The rows come from 4 hidden closed curves, with some noise, and rows from the same curve form a group. Each curve winds through 4 dimensions. The rows are also pushed far along 3 directions, which tell nothing about the answers.
(in the rows, 128 means zero)
Known rows, each followed by its group:
[124 111 124  90 115 167 117 139  84 105 103 149 129 147  90 100]	k848
[108 120 147  81 124 165 123 131  99 102 108 168 115 135  98 113]	k840
[142 107 119 175 116 167 157  99 144  80 144 129 159  84 134 138]	k848
[136 163 140  95 141  96  85 150 130 158 123 128 102 153 112 112]	k840
[113 129 129 106 158  88 129 128 134 170 124 112 106 132 147 139]	k819
[111 109 135  92 146 140 150 130 107 135 112 138 119 135 134 133]	k840
[137 109 129 151 134 121 153 121 129 117 123  88 150  95 158 117]	k819
[139 123 121 114 106 180 113 140 113  94 118 187 139 173  86 115]	k819
[160 138 124 147 149  79 133 112 166 195 163  94 132 108 187 161]	k848
[130 137 129 119 170 117 136 138 126 124 108 116 108 133 134 136]	k819
[152 176 149 154 114 113 114 131 141 157 151 101 121 101 156 127]	k914
[127 141 125 113  82 189 125 148 102 106 123 165 136 160  75 116]	k840
[121  96 117 166 158  96 171 112 147 114 122  69 145  90 170 129]	k840
[132 168 129 151 117  72  84 138 153 178 152 116 103 143 139 139]	k819
[130 131 122 142 171 101 139 126 144 136 123 116 110 121 155 150]	k819
[141 126 130 131  88 151 113 135 112 114 131 133 158 140 116  96]	k819
[132 109 127  98 113 168 137 134 104 120 120 157 152 155 113 118]	k840
[139 149 145 130 128 100  98 122 155 161 152 140 122 126 149 136]	k914
[133 105 121 161 132 139 144 109 144  90 137 140 143 112 139 138]	k848
[163 133 131 156  96 139 118 112 156 147 166 141 161 117 152 138]	k914
[138 112 122 137 129 135 140 116 117 118 126 103 137  95 131 123]	k848
[120 116 134 130 166  99 143 118 141 147 131 128 117 123 173 150]	k914
[120 160 157  94 136 113  90 143 126 144 125 158  94 148 119 116]	k914
[148 125 118 153 112 142 121 121 140 123 143 148 142 139 126 135]	k819
[144 154 148 157 119 124 131 128 135 133 143 103 127  93 157 128]	k914
[104  86 126 164 140 106 154 107 141  86 121  92 145  91 155 120]	k848
[116 157 141  72 140 121 119 162 100 175 109 131  96 164 112 125]	k914
[ 99 130 130 124 136 101 103 141 121 123 113 143 102 154 124 119]	k819
[111 139 141 111 146 110 134 131 131 130 117 117 110 118 126 127]	k848
[ 90 114 128 114 204  87 152 122 124 122  96 102  73 103 149 150]	k848
[124 100 134 111 116 189 158 116 119  77 120 162 158 122 101 119]	k848
[134 149 140 113 132 113 104 129 133 137 131 131 112 123 121 115]	k840
[129 137 142 102 112 152 127 129 114 136 132 147 122 123 116 128]	k840
[147 135 133 122  98 153 136 118 125 154 150 128 146 112 133 138]	k840
[146 113 130 133  87 178 155 123 110 114 134 122 171 110 128 115]	k914
[122 142 144 109 156  91 105 128 147 158 135 149 100 140 149 141]	k914

New rows. What belongs after each?
[134  94 130 167 130 125 151  98 144  84 132  94 165  78 151 113]	k840
[123 127 141 106 123 146 135 120 117 132 129 137 123 111 130 131]	k840
[ 89 136 128 131 171  71 116 128 140 137 115 123  72 133 136 145]	k819
[108  98 120 124 104 190 161 137  96  71 102 148 151 141  93 113]	k840
[114 143 131 132 135 132 128 132 125 118 123 139 108 133 121 138]	k840
[117 159 128 110 117 138  95 140 126 125 127 157  98 152  74 127]	k819
[151 187 139  97 116 102  67 155 134 177 135 133 108 162 100 107]	k840
[ 74  66 123 107 155 158 179 133  90  50  72 136 132 140 109 110]	k840
[141 106 129 158 137 124 159 108 146 131 143 114 147 101 177 145]	k914
[168 170 127 138  97 107 107 118 154 201 175  94 141 105 133 139]	k819
[107 157 147  73 164  96 118 145 113 185 115 136  69 145 133 146]	k840
[ 98 130 131 103 165 108 137 127 129 125 111 118  91 115 112 139]	k819
[149 133 128 115 115 147  95 137 130 115 131 173 144 164 103 109]	k840
[133 105 119 160 154  88 154 100 138 142 132  62 132  68 179 141]	k848
[147 124 120 184  99 110 119 110 156 124 160 110 159 109 153 126]	k848
[146 118 119 148 113 120 128 112 145 152 152 119 152 121 149 136]	k819
[108  91 121 170 122 148 158  93 144  67 128 118 143  80 122 133]	k819
[ 90  99 126 139 131 129 128 123 125  76 111 148 116 130 116 123]	k819
[112 151 146 102 170  85 110 130 134 157 120 117  82 117 141 136]	k840
[139 120 137 152 128 117 130 106 146 114 140 106 141  84 146 120]	k840
[ 85  79 152 121 159 142 160 111 116  53  94 142 124  96 142 113]	k914
[118 107 127 112 132 139 147 116 124 114 122 121 136 110 116 122]	k819
[129 118 132 108 150 129 143 123 136 141 124 141 127 134 142 142]	k848
[130  93 120 172 140 142 172  92 137  87 132  95 144  59 154 141]	k848
[156 125 126 173 122 107 162  97 160 175 169  72 154  68 190 160]	k840
[113 123 137  85 124 152 144 147  94 130 105 133 123 144 110 114]	k914
[140 124 125 133 119 117 138 110 143 156 150 100 147  98 140 135]	k819
[171 132 124 161  92 137 143 109 151 170 172  97 173  93 162 142]	k840
[115 137 124 124 163  78 135 140 137 156 117  89 111 131 149 133]	k840
[137 141 124 143 147 102 130 116 136 154 137  88 111  90 150 146]	k848
[110 120 147 108 148 117 117 123 134 117 121 157 112 129 136 126]	k914
[135 156 126 143 109 137 123 134 134 137 140 135 119 129 118 142]	k840
[126 145 123 140 114 133 116 120 141 118 137 127 119 115 103 136]	k819
[131 136 143 113 122 141 119 121 124 128 136 137 126 113 122 123]	k840
[122 141 130 101 141 110 127 127 129 161 129 110 111 121 120 133]	k819
[144 109 130 135  94 171 153 112 124 125 145 129 161 102 137 132]	k840
[107 122 133 100 117 138 109 150  97 111 103 156 123 169 103  99]	k819
[ 76  77 137  65 165 164 170 134  82  85  74 165 116 145 117 120]	k840
[143 148 128 119 116 117 117 121 140 171 150 105 131 112 123 134]	k819
[122  98 123 144 145 141 163 106 120  92 114 108 127  82 140 131]	k848
[120 112 138 120 142 126 123 118 137 117 129 162 127 135 141 130]	k914
[115 114 131 100 128 147 122 142 107  91 100 143 134 152  96  96]	k840
[ 89  93 137  98 199 110 174 118 129 114  98 133 100 119 151 152]	k848
[131 100 122 183 105 122 137 105 146  96 143 105 165 100 150 118]	k848
[158 117 120 175 138 105 134 104 165 126 151 106 157 101 168 135]	k840
[ 95  71 117 146 129 167 190 116 108  57 101 124 152 106 126 123]	k840
